There are 4 ways to turn a row about zero (a turn may also mirror it). The second row of each pair is the first, turned, with some noise. The first 28 pairs use one turn. New pairs use 2 turns, one after the other, and a turn may come again.
Known pairs, each followed by its turns in order:
[ 0.24 -0.87 -1.15  0.64 -0.87  2.12]
[-0.94  1.33 -0.62 -1.05  0.74 -1.91] -> T

[-0.65  1.42  0.83  0.61 -0.99  3.87]
[ 2.60 -3.23  1.06 -0.11 -0.35 -0.19] -> R

[-1.92  1.09 -1.96 -2.14  1.93 -0.02]
[-0.53  2.14 -0.68  3.19 -0.22 -1.23] -> H

[-0.81 -2.62  0.95  1.11  0.88 -0.16]
[ 1.50  2.04  0.04 -0.72  0.52 -1.85] -> R

[-0.48  2.00 -2.04  1.03 -1.23  1.84]
[-0.40  2.33 -1.13 -0.65  2.27 -1.49] -> W

[-0.10  0.24 -1.47 -2.54 -2.22 -1.56]
[-1.16 -0.13 -2.16  2.42  0.59  1.90] -> R

[ 1.58 -1.47  0.66  2.27 -1.75 -1.49]
[-0.37  0.32 -1.66 -2.13  2.66 -1.01] -> R

[-1.12  0.92 -2.61  0.72 -1.30  1.26]
[-0.88  2.90 -0.61  0.30  1.30 -1.30] -> W

[-0.69 -1.64  0.66  1.36 -1.11  0.72]
[-0.05 -0.80  2.28 -0.95  0.13  0.40] -> H

[ 0.50  0.13 -1.45 -1.07  6.71  2.30]
[-0.40 -4.12 -1.11  0.74 -0.78 -5.68] -> W

[ 3.63  0.36  1.04 -2.01  0.85  0.78]
[ 0.67 -0.37  3.08 -0.93 -2.39 -1.47] -> T

[-2.54  2.13 -1.29 -0.82 -1.19  1.08]
[ 0.43 -2.49 -0.95  1.88 -2.13  0.10] -> R

[-2.47 -3.15 -1.44 -0.84 -0.78  1.13]
[ 0.00  0.82  3.72  0.80  0.41 -2.42] -> H

[ 2.66 -0.58  0.37  5.21  1.08 -0.58]
[ 2.07 -2.14  1.20  2.64  4.39  0.72] -> W

[-1.78  0.43 -2.61 -1.18  2.00  0.53]
[ 1.74 -0.89 -0.81 -2.67  2.16  0.53] -> T

[ 0.67 -1.10  0.45 -1.41  0.50 -1.24]
[-0.29  1.94 -0.05  0.33  0.60  1.18] -> R

[ 1.15 -0.55  0.83 -2.77  2.34 -0.78]
[-0.11 -1.42 -1.87  1.20 -1.69 -2.26] -> H

[ 0.84 -0.16 -0.08 -1.18 -1.00 -0.74]
[ 0.86 -0.31 -0.84 -0.57  0.85 -1.22] -> H

[ 0.67 -1.04 -1.83 -0.73 -2.56 -0.94]
[ 0.06  2.06 -1.88 -1.02 -2.14  0.43] -> T

[-1.28  0.65  0.79  1.00  0.61 -1.25]
[ 0.10  0.46 -0.98 -1.23 -1.59 -0.39] -> R

[ 0.56  2.51  2.56  0.28  1.45 -1.04]
[-0.03 -2.02 -2.56  1.07 -0.58  2.29] -> H

[ 0.98  0.29  2.15 -1.49  2.27  2.36]
[ 0.09 -2.88  0.45 -2.58 -0.51 -1.66] -> W

[-0.67  0.90 -1.67 -1.45 -0.70 -0.58]
[-0.15  2.19 -1.33 -0.01 -1.18 -0.61] -> W

[-0.12 -2.64 -0.02 -0.61 -0.72 -2.04]
[-1.12 -1.76  0.76 -0.81  1.51 -2.42] -> H

[-1.70  0.67 -1.70 -1.59  0.76  2.12]
[-0.35 -1.07 -0.50 -3.00  1.72 -0.56] -> T

[-0.37  1.65  1.35  1.30  2.03 -0.91]
[ 0.63 -1.06  2.02  1.73  1.41  1.26] -> T

[ 0.18 -0.82  0.54  3.47 -1.07  0.94]
[-0.58 -0.05  1.65  0.79  3.22  0.99] -> W

[-0.67  3.11 -0.61 -0.19 -2.25 -1.91]
[-1.37  1.15  0.20 -0.74 -0.52  3.94] -> T

New pairs. What belongs after each?
[ 0.03 -1.56 -0.65 -0.18 -0.04  1.22]
[-1.20 -0.85 -0.86 -0.31 -0.52  0.93] -> R H

[-0.81  0.15  0.31 -0.77 -1.16  0.19]
[-1.15 -0.58  0.00 -1.17  0.06  0.55] -> W T

[ 2.07 -4.09 -0.75  0.36 -0.38 -1.75]
[ 0.89 -2.55  0.23 -2.77 -0.68  2.88] -> W H

[ 2.15 -0.30 -0.13 -3.37 -0.88  2.35]
[-0.16  0.93 -1.88  0.22  0.96  4.11] -> W R

[ 1.16 -0.22  1.18  2.44 -2.73  1.41]
[ 0.54 -1.14 -1.10  1.83 -3.38  0.64] -> W H

[ 3.38 -2.28 -0.29 -2.27  0.01  3.48]
[-1.44  2.06 -4.25  0.13  0.30  3.16] -> T R

[ 3.00  1.87  0.33  1.14 -0.07  1.72]
[-1.30 -2.27  2.07 -0.90 -2.17 -0.23] -> R W

[ 0.84 -1.79 -0.81 -2.20 -1.22 -0.68]
[ 2.29 -0.80 -0.91 -1.21  1.23  1.23] -> W H

[ 0.31  1.58  0.44 -1.92  0.77  0.29]
[ 1.51  0.10  1.55 -0.55 -1.09  0.76] -> R H

[-0.52  1.85  1.86  1.53  1.03 -1.17]
[-0.70 -1.01  1.73 -0.43 -1.87  1.79] -> T H

[-0.75  3.00  0.19  2.71  1.36 -0.31]
[-1.15 -3.45 -0.30 -0.73  1.54 -1.12] -> T W

[-0.33  1.34  0.03  0.26 -0.02  0.93]
[ 0.18 -1.63  0.69 -0.17  0.49 -0.08] -> H R

[ 0.15 -0.68 -0.37  1.27  0.18 -0.05]
[ 0.69 -0.31 -0.88  0.59  0.75 -0.15] -> T W

[ 1.45  1.09  1.13  0.60 -2.86  0.03]
[1.42 0.23 1.02 1.28 1.86 2.30] -> T H

[ 0.37 -0.23 -0.35  0.86  0.79  0.67]
[ 1.04 -0.41 -0.16  1.02 -0.01  0.10] -> W T

[ 3.11  0.58 -0.33 -2.21  1.95  0.76]
[-0.11 -1.44 -1.95 -2.37  1.29 -2.61] -> W H

[-3.56 -1.24 -0.91  1.41 -2.22  2.35]
[ 1.43 -3.34 -1.33  0.54 -2.16  2.66] -> H H

[ 2.05  2.71 -0.53 -2.03  0.71  0.23]
[-0.09  0.85 -2.55 -1.36  0.67 -2.61] -> W H

[ 1.35  0.57  0.74  1.74  0.71 -0.54]
[ 1.22  1.25  1.47  0.76 -0.19 -1.12] -> H H

[ 1.66 -1.11  2.08 -0.75  0.92  0.85]
[ 1.00 -1.80 -0.21 -2.24  0.14 -0.85] -> R W

[ 0.74 -0.34  0.76  0.35  0.19  2.22]
[ 0.82 -1.14 -0.52  1.32 -0.45  1.70] -> T T

[ 0.02 -0.60  3.55  0.62  0.74 -0.31]
[-1.60 -0.56  3.06 -0.64 -0.89 -0.84] -> W W

[ 0.38 -1.51 -0.94  2.40 -2.75 -0.07]
[ 0.20 -0.53 -0.86  0.96 -2.23  3.22] -> W H

[ 1.88  0.35  0.84  0.34  0.82 -0.45]
[-0.27  1.93  0.95  0.08 -0.93 -0.76] -> H W

[-0.45  1.19  0.91  3.98 -0.74 -0.48]
[ 0.61  1.30  0.38  0.78 -3.99  0.07] -> R W

[ 2.30 -0.31 -0.21  0.60  1.83  1.62]
[ 0.72 -0.91  1.35  2.03 -1.61  1.23] -> T T

[-0.31  1.76 -0.63 -2.89  1.26 -0.60]
[ 1.01  1.09 -0.87  2.69  1.89 -0.39] -> H W

[-2.95  0.28  1.54 -1.47  0.60  0.00]
[-1.46  2.90  0.86 -0.51 -1.39  0.03] -> R T

[-1.72 -0.10  1.71 -0.92  1.52 -1.37]
[-1.67  2.08  1.97  0.28  0.23 -0.16] -> W W

[ 2.76 -2.25 -1.00 -3.69 -0.14  0.25]
[ 2.55  2.90  0.41 -1.25 -2.18  2.08] -> T W

[-1.73 -1.16  0.92 -1.20 -2.33 -3.39]
[ 0.53  2.68 -1.79  1.26  1.51 -3.10] -> R W

[-2.60  1.11  0.99 -1.73  1.98  1.69]
[ 2.22 -2.22 -2.26  0.25 -0.38 -2.13] -> T T

[ 0.48 -2.51  1.35  0.73 -0.58  0.97]
[ 0.80 -2.55  0.99  0.57 -1.06  0.67] -> W H

[-1.73 -0.27  0.42 -0.61 -1.02 -0.91]
[ 0.08 -0.62  0.15  1.44  0.34 -1.60] -> T R

[ 0.16  1.85 -0.73  1.68 -0.27 -1.45]
[-1.29 -0.41  2.10 -0.26  1.57 -0.77] -> T T

[-1.56  0.98  2.43  3.15  1.24  1.18]
[ 2.63  1.20  0.99 -1.19 -3.05  1.26] -> R W

[-1.55 -2.46 -2.82 -0.28 -0.99  0.52]
[-3.41 -0.09 -0.55 -0.77  1.37  1.68] -> R H

[-0.29  0.00  1.03  0.56  0.47 -2.42]
[-0.02  0.59  0.99 -1.91 -0.78  1.23] -> T H

[-0.09  0.56 -0.94  0.61 -2.02 -0.32]
[-0.91  0.99 -1.35 -1.01  0.49 -0.86] -> T W

[-1.44  0.80  0.10  1.46 -0.99  0.92]
[ 0.07  0.19  0.95  0.48 -2.22 -0.43] -> W R

